There are 4 ways to turn a row about zero (a turn may also mirror it). The second row of each pair is the first, turned, with some noise. The first 36 pairs use one turn. New pairs use 3 turns, one after the other, and a turn may come again.
Some pairs, each with its turns in order after it:
[ -8  26 -22  20  38  -6  31 -22]
[  9  31   5  36 -12  13  49  -4] => z174

[-17   0   1 -13 -16 -58 -20  -2]
[-26  13  47 -12  22   6  31 -11] => z963

[ -7  13  49   5 -12 -40  17   2]
[-3 17 23 24 -2 44 23 29] => z86

[ 25  16  16  25  -5 -20   3  -9]
[-7 -7 25 15 -2 -7 31 25] => z86

[ 22  -1  28 -39   4  -4  31 -10]
[  2 -19   7  -7   6 -56  -8   6] => z945

[ 23  -3   2 -39 -23  -6 -56 -21]
[ 21 -11  40  29 -20  37  34  -6] => z963

[-20 -26 -37  18  -2 -36 -18   2]
[-21  -7  34  -9  -2 -29   6 -40] => z963

[-21 -11  38  -9   2   6 -33   4]
[  2 -16 -38  10  12  13   8  36] => z945

[-30  -7  15  -7 -29 -33 -17 -14]
[ 19   8 -23  12  36  -5  36   6] => z945

[ 29  49  13  -1   6 -16 -23  23]
[  0  40   2 -19  16  -1 -37  33] => z945

[ 28   9  23   6 -16 -25  -3  33]
[ 15   2 -30  -7   6 -40 -18  -8] => z174

[-14 -15 -40   1   4  11 -23  -9]
[ 12   7 -20  -6 -22 -30 -16 -17] => z86

[-40  12 -13   3  -6  47 -14   6]
[-37 -18  34  21 -19   8 -11  -7] => z174

[ -9  14 -28  10   1 -39 -52 -41]
[ 39  47   2  -1 -42 -43  21   9] => z86

[ 16  -8 -20  10   3 -20  -1  18]
[-15  16   1 -14 -14  -1   7 -25] => z963

[ 11  -9  14 -27 -17 -27   2 -12]
[ 10   7 -15   5  16 -41   9  -6] => z945

[-24  29 -16  17 -33   6 -50  20]
[ -2 -19  35  22 -31 -37 -39  -3] => z174

[-18 -19  23 -35  11   4   8  13]
[ -1  13   5   4  16  35 -22 -28] => z86

[ 15 -22   1  23  10   8  22  16]
[ -8   8 -23 -13 -11   4 -30 -13] => z963

[-27  -2   2   6   5  39   8  13]
[ 24 -21 -21   2  17 -13 -21  -1] => z963

[-40  -1   0   6  -2  -3  -6  -4]
[  2  -8  18  -1  29 -24  -8  -1] => z963

[-27  11 -20  22   6  11  -5   2]
[ -4   6  26  24 -24   0   5 -18] => z174

[ -9 -31   1  22 -17  11  35  16]
[-22   8 -25   6  25  -6 -42 -26] => z963

[ 28 -43 -27  11  22 -11  28 -12]
[-50 -22 -14 -14 -32  11 -24 -19] => z963

[-27  -9 -18  17 -10  31 -26  23]
[-28  -2  -7  24  -2  45   4   0] => z945

[  2  14   6  13 -45  -8 -10  -5]
[  7  10  15  14  20 -29 -31   9] => z174

[ -9  11 -31  15  15  15   2   3]
[  3  -2   7  30 -18  14   8 -14] => z174

[ 10  21   6   3 -22 -66  18  16]
[-22  20  35  13 -22  19   0  54] => z86

[ -5 -34   6 -53  17   2  33   2]
[-30   7  20 -12   4  35 -28 -45] => z86

[ 62  -3 -48  18  -1  46  36   6]
[  9  -5 -55  58   8  55 -23  -4] => z174

[ 21 -19 -18  19  18 -16  -1   5]
[ -7 -11  19  20 -15 -26  -6  -4] => z86

[  6   3 -53  -4  37  21 -14  37]
[-42   6  -3 -22 -10  37 -38 -31] => z945

[-13  39  34 -19 -14   5  -9  22]
[ 19  18  -4 -10  40  33  -3  28] => z86

[-12  15  34  23   4 -11  -3  -4]
[32 -1  4 -4  8 10  6 27] => z945

[-43  14  -4  14  16  -4   7  -2]
[ 11 -17  11 -17  19  30  11   2] => z945

[ -9   3   5 -31 -50   7 -27  26]
[ -7 -45  20  -9  17 -27 -37   5] => z174

New pairs, each followed by its turns in order:
[-29 -10  20  -7 -31  26   1  11]
[-21   4  26  36 -16  -5  21  -6] => z963 z86 z86

[ -8  -4  14 -44  28 -16  21 -16]
[  8  -8   0 -18 -16  55  -4  16] => z963 z963 z174

[ -4  48  51  25   2  -8 -12 -29]
[ 19  32  59  12  -6  32 -11 -10] => z86 z945 z963

[-25   3  12  10 -62  17  19   9]
[-11 -18 -20 -51   7 -39 -15  11] => z174 z963 z174

[-15 -10   0 -32 -20  17 -49  -9]
[ 13  -9   8  43  -1  31  11 -40] => z945 z86 z963

[  2   0 -11  32   6 -39  26  18]
[ 13  -3  28 -29 -29  -7  11  31] => z86 z174 z174

[-12   9  -7  32  50  17 -21   9]
[ -5  28  -1 -28 -12 -50 -17  12] => z174 z963 z963

[-35 -18 -23  -5 -32  -2  47  12]
[ 30   3 -39   8  13 -13  42  38] => z945 z174 z963

[  3   5   6   9  34  15 -23 -13]
[ 24  -5 -33 -14  -5  24  10  -1] => z174 z174 z945

[ -8  12   7   1 -31  -5 -13  16]
[-18   5  17  21  -6 -13 -19  -8] => z86 z174 z963

[ 17  12  -5 -13  34   3   0  49]
[-11  -5  11 -18 -25  14  52  -9] => z174 z945 z86

[-35   6   7  28 -16 -41  28 -26]
[-27  65   1  31   8  -3  -6  17] => z945 z945 z86

[-12  19  42  -8  48 -18  32 -30]
[ -2  -8 -31  -3   5  59  26  44] => z963 z963 z174

[ 6 14 24 -6  8  5  2  9]
[ -6 -10   7  -3 -13   6 -24   7] => z86 z86 z963

[  5  -1 -31 -11 -32  12  -6  -3]
[ 20 -17   5 -13  19  -8  24  20] => z963 z174 z86

[ 11  22   8  15  34  -1 -39  11]
[ -6  31  18 -28  11  -9 -39  14] => z86 z86 z963

[-35   0  13 -25  49   2 -16  -8]
[ 15  -4  42  -9 -21   4  -8  48] => z945 z86 z174

[ 10 -64   1  -1  16 -42  18 -16]
[ -5  31 -48 -46 -30  16  -8  -7] => z963 z963 z174

[  8  42 -10  12  -9 -10  -3  20]
[ 22   5  -1 -11  35  29  -4  -8] => z963 z86 z963

[ -6  25 -13 -16 -23  -5   7  25]
[ 23  10  14  14  17 -32  -9   0] => z86 z86 z86

[ -9   3 -29 -34  31   3  -6  10]
[-27 -19  -8  12  35  19  12   2] => z86 z963 z86

[  3 -11  23  -2 -39  48 -14  15]
[ 13  32  -4 -22   6  -5  48  32] => z945 z174 z945

[ -3   3  -5   7 -23   0   5  21]
[  7  -9 -11  -2  11  20  12  14] => z963 z945 z963

[-19   4  -8 -32  -5 -40  11   8]
[ 25  -1 -28  16  28  29   6  -7] => z86 z174 z945

[-11  18 -15 -35 -56  16  -8   8]
[-60  -9  31  -7 -18  -2  -2 -17] => z86 z963 z86

[-28  25  10 -20 -53  39 -32  25]
[ 13  12   5  48  39  -4  53 -34] => z963 z963 z963

[  6 -13 -20 -46  19 -13  -2  10]
[-17 -17  16  20  31  20   5   8] => z86 z963 z86

[ 14  11 -21 -29  50  35 -27 -19]
[ 38 -11  24 -25  22 -31   8  50] => z86 z86 z945

[ 22   8  30  -4  20 -14   6  -6]
[ -9  -5 -24  20  10   8  -4  22] => z945 z963 z963

[ 32 -13 -28 -17   6  -2 -25  -4]
[-19 -19  29   0  18  10  17 -28] => z963 z86 z945

[-27 -25  -8 -12  18 -14 -18  -8]
[-27 -38   0 -10   4   2  23  10] => z963 z174 z174

[ 26   8  18 -16  16 -18  -1  12]
[-10  11   3   8  -9  34   5 -21] => z945 z174 z963

[ 17 -52  14 -21 -52  26  14  16]
[ 53  32  -8  46  26 -18 -14   1] => z963 z174 z963

[-51   6  22 -20 -17 -53 -16 -30]
[-60  -9 -46  -9   3  -8 -40  12] => z963 z963 z945

[-40 -21  50 -69 -12  19   9 -21]
[-39  29  62 -32  11   0  -7 -53] => z86 z86 z86

[  0  16 -22 -30  34 -15   3  32]
[ 10  24 -41 -15 -26  34   4  -3] => z174 z86 z86

[  4  11 -12   1 -24 -13  -9  22]
[-21   7  12  10   4   1 -12  28] => z945 z963 z86

[ 43  11  49  24 -31 -16 -21  -4]
[  3  49  35 -15  -5   0 -50 -13] => z963 z963 z945

[ 18 -24  -7 -19  10  20  20   0]
[ 22 -12  15 -16   4  21   6  19] => z174 z86 z174

[-12   5 -17  24 -12 -33  16   5]
[-22   3   7   1   2  43 -11 -15] => z86 z86 z945

[-16 -44   4  27 -12 -38  29  21]
[-21 -13 -33  18 -11 -31  13 -50] => z86 z86 z963

[-16  24  18  13 -24  28 -45 -29]
[ 35 -32   7   0  -1  18 -21 -46] => z945 z86 z963

[-17 -25  21  14  14   8  33 -10]
[  3  12 -19 -33  27  13  -8  28] => z963 z963 z174

